There are 4 ways to turn a row about zero (a turn may also mirror it). The second row of each pair is the first, turned, with some noise. The first 36 pairs use one turn. New pairs use 3 turns, one after the other, and a turn may come again.
Known pairs, each followed by its turns in order:
[ 0.37 -2.62  1.54  0.27  2.44  1.38  1.20 -4.96]
[ 0.02 -1.01  1.61  0.74  2.09 -2.51  3.91 -3.72] : Z692

[-2.73 -0.44  1.13 -0.87 -1.19  1.37 -1.87  2.21]
[ 0.11 -0.02 -4.10 -1.36  1.63 -0.27 -0.90  0.60] : Z549

[ 2.67 -2.43  0.61 -0.83  3.36  1.28  0.73  2.25]
[ 1.50  3.84  0.88  0.66 -0.56 -1.53 -0.25  3.53] : Z549

[ 0.27 -2.00  1.11 -0.41 -0.61 -2.13  0.52  0.78]
[-0.12 -0.59  0.04 -2.70  0.81 -1.21  0.08  1.29] : Z692

[-0.54  0.99 -1.43  1.29  4.05  4.02  0.56 -0.70]
[-0.25 -0.83 -1.89 -4.30 -0.22 -0.80  3.49  1.97] : Z857

[ 1.09  0.17 -0.42 -0.06  0.50  0.84  1.30  2.53]
[-1.06 -2.30  0.57  1.10  0.56  0.31 -0.64  1.17] : Z938

[-0.03 -1.72  2.39 -1.93  1.66 -2.99 -0.34 -2.57]
[-2.13  0.41  1.40 -3.40  1.51 -0.82  2.62 -1.36] : Z692

[ 1.12  0.85  0.02  3.23  2.03 -0.79 -1.20 -0.19]
[-0.29 -2.11 -1.04 -0.44  2.34 -0.95 -0.48  2.27] : Z857

[-0.10 -3.74 -2.40  3.64 -2.91  3.74  2.38  0.80]
[ 5.12  2.88 -1.04 -1.02  0.82  0.73  3.66 -3.27] : Z549

[-0.13 -1.14  0.51  0.70  0.56 -1.05  0.95 -1.82]
[-0.03 -0.71 -0.43 -0.73  1.63 -0.49  1.81 -0.78] : Z692

[ 2.41 -2.30  0.20 -0.19 -0.48  3.68 -1.57 -0.01]
[ 1.15  0.78  3.62 -0.31 -0.04  0.51  2.70  2.25] : Z857

[-2.52 -2.50  0.32 -4.77  2.63 -1.85  2.00  2.10]
[-0.85  5.20 -3.64  2.05 -0.38  0.33  1.71 -2.23] : Z857

[-0.09 -3.44  2.97 -2.84 -2.99 -1.88  0.05  3.46]
[ 2.46  1.56 -2.35  0.45  1.87  3.16 -4.60  1.62] : Z549

[ 2.28 -0.81 -1.26  1.28 -1.47  0.03 -0.24  3.22]
[2.84 0.08 0.30 0.35 2.35 1.30 1.57 1.88] : Z549

[ 1.53 -1.78  2.19  2.04 -0.48 -4.41  0.74 -7.36]
[ 4.63  5.60  0.88 -1.60 -4.12  0.08 -3.98 -0.68] : Z938

[-0.80 -0.02 -2.93 -4.12 -2.75  0.55 -4.91  3.13]
[ 2.02 -3.87 -4.87  2.74  2.93 -1.67 -1.02  1.88] : Z549

[-1.94 -1.99  3.37 -0.11 -3.03  1.97 -1.74  0.81]
[-0.72  1.86 -2.62  3.94 -0.82 -1.57  2.41 -1.39] : Z938

[-3.47  1.74  0.46  1.94 -1.29 -0.89 -0.28  0.49]
[ 2.28  2.24 -2.59 -0.78  0.20  1.82  0.31  0.16] : Z692

[ 2.58  0.69 -0.15  2.68 -0.18 -2.98  1.41 -2.20]
[-1.56 -3.01 -3.03 -0.99  2.30  0.54  0.03 -1.89] : Z692

[-1.36 -1.20 -1.13 -1.69 -4.00  1.70  0.21 -0.23]
[ 3.55 -0.32  2.63 -0.23  0.55  1.13 -1.88  0.75] : Z692

[-6.12 -6.21 -1.61 -0.41 -2.87  1.41  1.52 -2.35]
[ 2.22  0.88 -3.38  2.42  2.12 -1.79 -1.54 -8.18] : Z938

[ 1.75  4.06 -1.00  0.19  4.34 -0.04 -2.13 -0.38]
[-3.31 -2.10  2.06  0.30 -0.74 -2.87  2.14  3.35] : Z549

[-2.48 -1.04 -2.33 -1.04  4.37 -3.20 -0.31 -0.97]
[-4.31  1.91 -0.46  4.31 -0.38 -1.15  0.21 -0.51] : Z549

[-0.24 -1.68 -0.41 -0.11  0.55  3.62 -3.33 -0.89]
[ 2.06  0.64  1.94 -0.82 -1.58 -1.77  2.24  2.92] : Z857

[-0.76 -1.14  2.40  0.74 -3.64 -2.09 -0.06  2.24]
[ 1.36  1.88  1.66  1.53  1.35  0.90 -3.98 -1.11] : Z857

[ 4.63  1.02 -3.68 -0.66 -2.43  1.04  4.47 -0.38]
[ 0.63 -2.22 -0.64 -0.55  2.66 -2.73 -5.33  3.80] : Z938

[ 1.13 -2.36 -2.15 -0.32 -0.67  0.50  1.40 -0.15]
[ 1.05 -0.25  1.10  0.74  0.85  0.75  2.69 -1.87] : Z857

[-3.21  2.06 -1.12 -1.80  3.58 -2.20  1.01  0.90]
[-2.64  3.52 -0.66  0.72  1.38  2.17  2.39  2.38] : Z692

[ 1.01  1.04 -0.64 -1.73  0.94 -2.01  2.61 -1.31]
[ 1.90  0.51  1.00 -1.05  1.74  1.91 -2.23  1.50] : Z938

[-0.98  2.05 -2.44  0.38  4.47 -0.71  0.92 -0.34]
[-1.19 -1.78 -4.77 -1.04  0.00 -0.55  1.81  0.36] : Z857

[-0.81 -1.42 -3.53 -0.12 -2.40  1.20 -1.00  2.97]
[ 2.30 -1.49  1.08  1.05 -1.91  1.56 -1.60  3.70] : Z692

[-0.56  1.80 -1.60  1.39 -0.25  1.21  1.55 -1.30]
[ 0.43 -0.10  1.95 -1.16  1.87 -2.44 -0.64 -0.23] : Z938

[ 2.22  1.22 -0.86 -0.49  0.90 -1.20  1.02  1.72]
[ 0.00 -1.90  0.72 -0.57  0.22  1.26 -0.80  2.66] : Z938

[ 1.32 -0.15  1.54 -0.05 -1.90  0.62  1.59  0.95]
[-0.66  0.75  1.99 -0.68  0.79  2.09 -0.96 -0.73] : Z857

[ 1.71  0.04 -0.36 -2.03 -2.38  3.14 -1.13  0.12]
[-2.42  0.51 -3.09  0.36  1.19 -2.12 -0.38  1.62] : Z938

[ 0.89  3.25  1.82  0.19  3.74 -0.31  3.55  2.65]
[-2.71  2.38  4.14 -2.47  2.17 -1.60 -0.95  2.31] : Z549

New pairs. What belongs after each?
[ 0.86 -0.87  0.23 -0.79 -1.29  0.85  0.07  0.75]
[ 0.29  0.50  0.46  0.01  1.47  1.35 -0.30  0.30] : Z549 Z549 Z857

[ 2.05  3.02 -0.01  4.26  0.25  2.58 -1.19  2.35]
[-0.65  1.50 -2.58  3.94  0.82 -1.07 -4.16 -0.19] : Z857 Z857 Z692

[-0.92 -1.24 -0.56 -1.04 -0.80  2.64  4.86 -5.03]
[-4.63  0.17 -1.81  3.24 -1.92  0.96 -1.77 -3.91] : Z857 Z938 Z692

[ 2.96 -0.63  1.47  1.06 -2.98 -3.25  1.74 -1.02]
[ 0.55 -1.64 -2.00  0.15 -1.10 -4.82  0.39 -2.12] : Z692 Z938 Z549

[-1.57  4.21  0.15  3.52 -3.88 -2.78  1.66  1.04]
[ 0.79 -3.70 -1.03  4.77  0.66 -1.48 -4.15  0.56] : Z692 Z857 Z938

[-1.31  0.53  3.93  1.28 -5.86  2.06 -0.33 -3.11]
[-2.58 -1.25  2.00 -2.87 -1.07 -4.72 -4.39  1.76] : Z938 Z938 Z692

[-2.61 -1.20  0.76  0.34 -3.82 -2.06 -0.51 -0.20]
[ 0.33 -0.40 -0.29  0.73  1.09  3.50  0.13  3.65] : Z692 Z549 Z549

[ 1.19  2.68 -1.86  2.03 -1.85  7.35  1.37 -1.38]
[-0.40  1.75 -3.94 -2.14 -4.47  4.14  2.05 -3.53] : Z938 Z692 Z857

[-0.02 -2.68  3.32 -3.84  0.87  0.62  2.32  0.59]
[-4.78  1.80 -2.19 -0.52  2.04  2.03 -0.98  0.39] : Z857 Z938 Z857

[-1.93  4.36  2.80  3.33 -2.29  0.60 -3.92 -2.44]
[ 1.23 -1.27 -1.37 -3.77  1.76  5.36  3.16  2.38] : Z692 Z938 Z938

[ 1.28 -1.09 -0.17 -3.75  1.33  1.23 -0.04  0.90]
[ 0.69 -1.31 -1.39  1.32 -1.99 -0.26 -1.13  3.02] : Z692 Z857 Z857

[ 2.75  1.02 -1.75  2.56 -2.77  0.70  1.15 -4.31]
[ 1.15  3.47 -4.18 -0.84  0.80  0.42  3.54  1.86] : Z938 Z549 Z549

[-1.25 -4.54 -1.91  0.87  2.82 -1.49  2.64  0.01]
[-1.77 -2.23 -2.71 -3.12 -1.79 -0.96  3.83  0.55] : Z692 Z857 Z857

[ 1.34 -6.65 -2.74 -0.28  2.54  1.06 -0.79  1.69]
[ 2.60 -3.49  0.42  2.69 -3.89  3.17  3.14  1.73] : Z549 Z692 Z692

[-0.69  3.52  4.04  1.59 -0.34 -0.10  1.62 -0.50]
[-0.36 -0.04 -2.08  3.91  1.98  0.17  3.03 -1.21] : Z857 Z549 Z549

[ 1.85  0.43 -1.44  0.86 -1.96  1.73  4.44  1.85]
[ 1.48  1.24 -0.06  2.03 -0.96  2.36  0.11 -4.81] : Z938 Z692 Z857

[ 4.43 -2.72 -3.91  1.17  3.16  0.59  2.16 -0.46]
[-2.38  5.72  1.50 -1.59 -2.89  1.28  0.16  2.17] : Z549 Z549 Z857

[-0.71  1.26 -1.35  2.72  3.16 -1.14  0.88  3.73]
[-0.58 -0.94 -1.47 -3.51  4.14  0.15  0.89 -0.71] : Z549 Z857 Z938

[-0.32 -2.95 -0.63  0.55 -0.19  1.83  0.92  0.04]
[ 1.18  1.92 -2.45  0.05 -0.85  0.30 -0.23 -1.43] : Z549 Z857 Z549

[-1.77 -0.54  2.37  0.19 -2.43  1.16 -1.44  2.83]
[ 1.91  0.71 -2.60 -2.84 -0.15  1.32  2.28  0.28] : Z692 Z857 Z549

[ 0.71  2.47  0.80 -1.54 -1.26  4.33  1.47  2.36]
[-0.18 -0.16 -3.64 -2.85 -1.70  3.14 -1.24  1.47] : Z857 Z549 Z938

[-0.67 -3.27  0.42  0.25  0.27 -3.84 -1.69 -1.18]
[-2.21 -3.17 -0.11  0.53 -1.70  1.44  1.62  2.92] : Z692 Z549 Z549

[-2.42  0.39  2.86  1.55  2.52  3.65  1.17 -1.24]
[-1.63  1.92 -2.41 -0.42  1.79 -1.76 -3.01 -3.25] : Z938 Z938 Z692

[ 1.59  0.50  1.43 -3.77 -0.86  0.51  0.69 -0.64]
[-1.76 -2.81 -2.31 -0.05  1.52 -0.24 -1.67  0.50] : Z938 Z857 Z938

[ 0.01 -1.02 -2.46 -1.46  1.50  0.12  1.09  2.81]
[ 1.05  2.63 -0.19 -1.70  0.72 -1.56  0.38 -2.51] : Z938 Z938 Z938

[-1.89 -0.14  1.59  5.13 -0.82 -0.37  2.00  0.19]
[-1.09  1.66 -3.73  0.37 -0.50 -0.63  1.40 -3.91] : Z549 Z692 Z692

[-2.63 -1.13 -1.87  1.89 -0.86  2.87 -1.36  2.25]
[ 1.24 -0.71 -3.31  3.26 -0.77  1.52  1.49  1.10] : Z692 Z692 Z549

[-0.34 -1.64  0.00  0.51 -0.83 -3.08  1.55 -0.41]
[ 2.00 -1.59  1.51 -2.15 -0.22 -0.09  1.07 -0.81] : Z938 Z692 Z692

[ 4.26  0.86 -1.53 -1.96 -1.24  3.81 -0.62 -0.31]
[ 5.18 -1.14  2.69  0.49 -0.14  2.16 -0.56  1.30] : Z549 Z938 Z857

[ 1.66 -3.59 -2.69  1.27 -4.12  1.41  3.42  1.89]
[ 2.14  3.38 -1.46  1.15 -2.57  1.39 -4.60  2.94] : Z549 Z938 Z857

[ 3.00  0.24  0.95 -1.42 -1.15 -2.01 -5.26 -0.05]
[-2.78 -0.98 -1.53  2.01  3.22 -2.35  3.20  2.45] : Z938 Z549 Z857

[-3.91  4.94 -1.68  0.55  0.25  1.59 -4.05  0.16]
[ 0.09 -5.33 -3.75 -2.84  0.16 -0.40 -2.43 -2.09] : Z857 Z938 Z938

[ 0.32 -1.67 -0.80  2.44 -0.08 -0.32 -2.37  0.68]
[ 1.16 -0.56  1.89 -0.11 -2.45 -0.23  1.79  1.60] : Z692 Z549 Z549

[ 0.36  0.43 -2.50  3.79  2.10 -3.92 -2.68  1.24]
[-3.98  3.55  0.75  1.30  3.00  2.48  0.05 -2.23] : Z549 Z549 Z692

[ 0.69 -4.12 -0.80 -1.03  2.42  3.12 -0.47  0.24]
[ 3.09 -0.12  3.90 -2.79 -1.02 -1.22 -0.47 -0.88] : Z938 Z692 Z549

[ 0.27 -1.25 -2.96 -1.67 -1.53 -1.44 -0.43  0.59]
[ 2.59 -0.42 -1.01  0.40 -1.57  0.65  1.40  2.31] : Z692 Z692 Z938

[-0.63 -0.56 -0.38  2.77 -2.06  1.71 -1.22 -1.80]
[ 1.27  3.34  1.21  1.64  0.96 -0.71 -1.31 -1.01] : Z549 Z857 Z938

[ 3.59  0.15 -0.60  2.34 -0.20 -0.89 -0.47 -0.29]
[ 1.75 -0.46 -0.40 -2.08 -2.59  2.13  0.58  0.68] : Z549 Z692 Z938

[ 2.23 -2.92 -0.15 -4.77  0.10  0.97 -1.52 -3.02]
[-4.73  1.57  0.89 -1.98  3.29  2.02  0.08 -1.51] : Z692 Z692 Z692

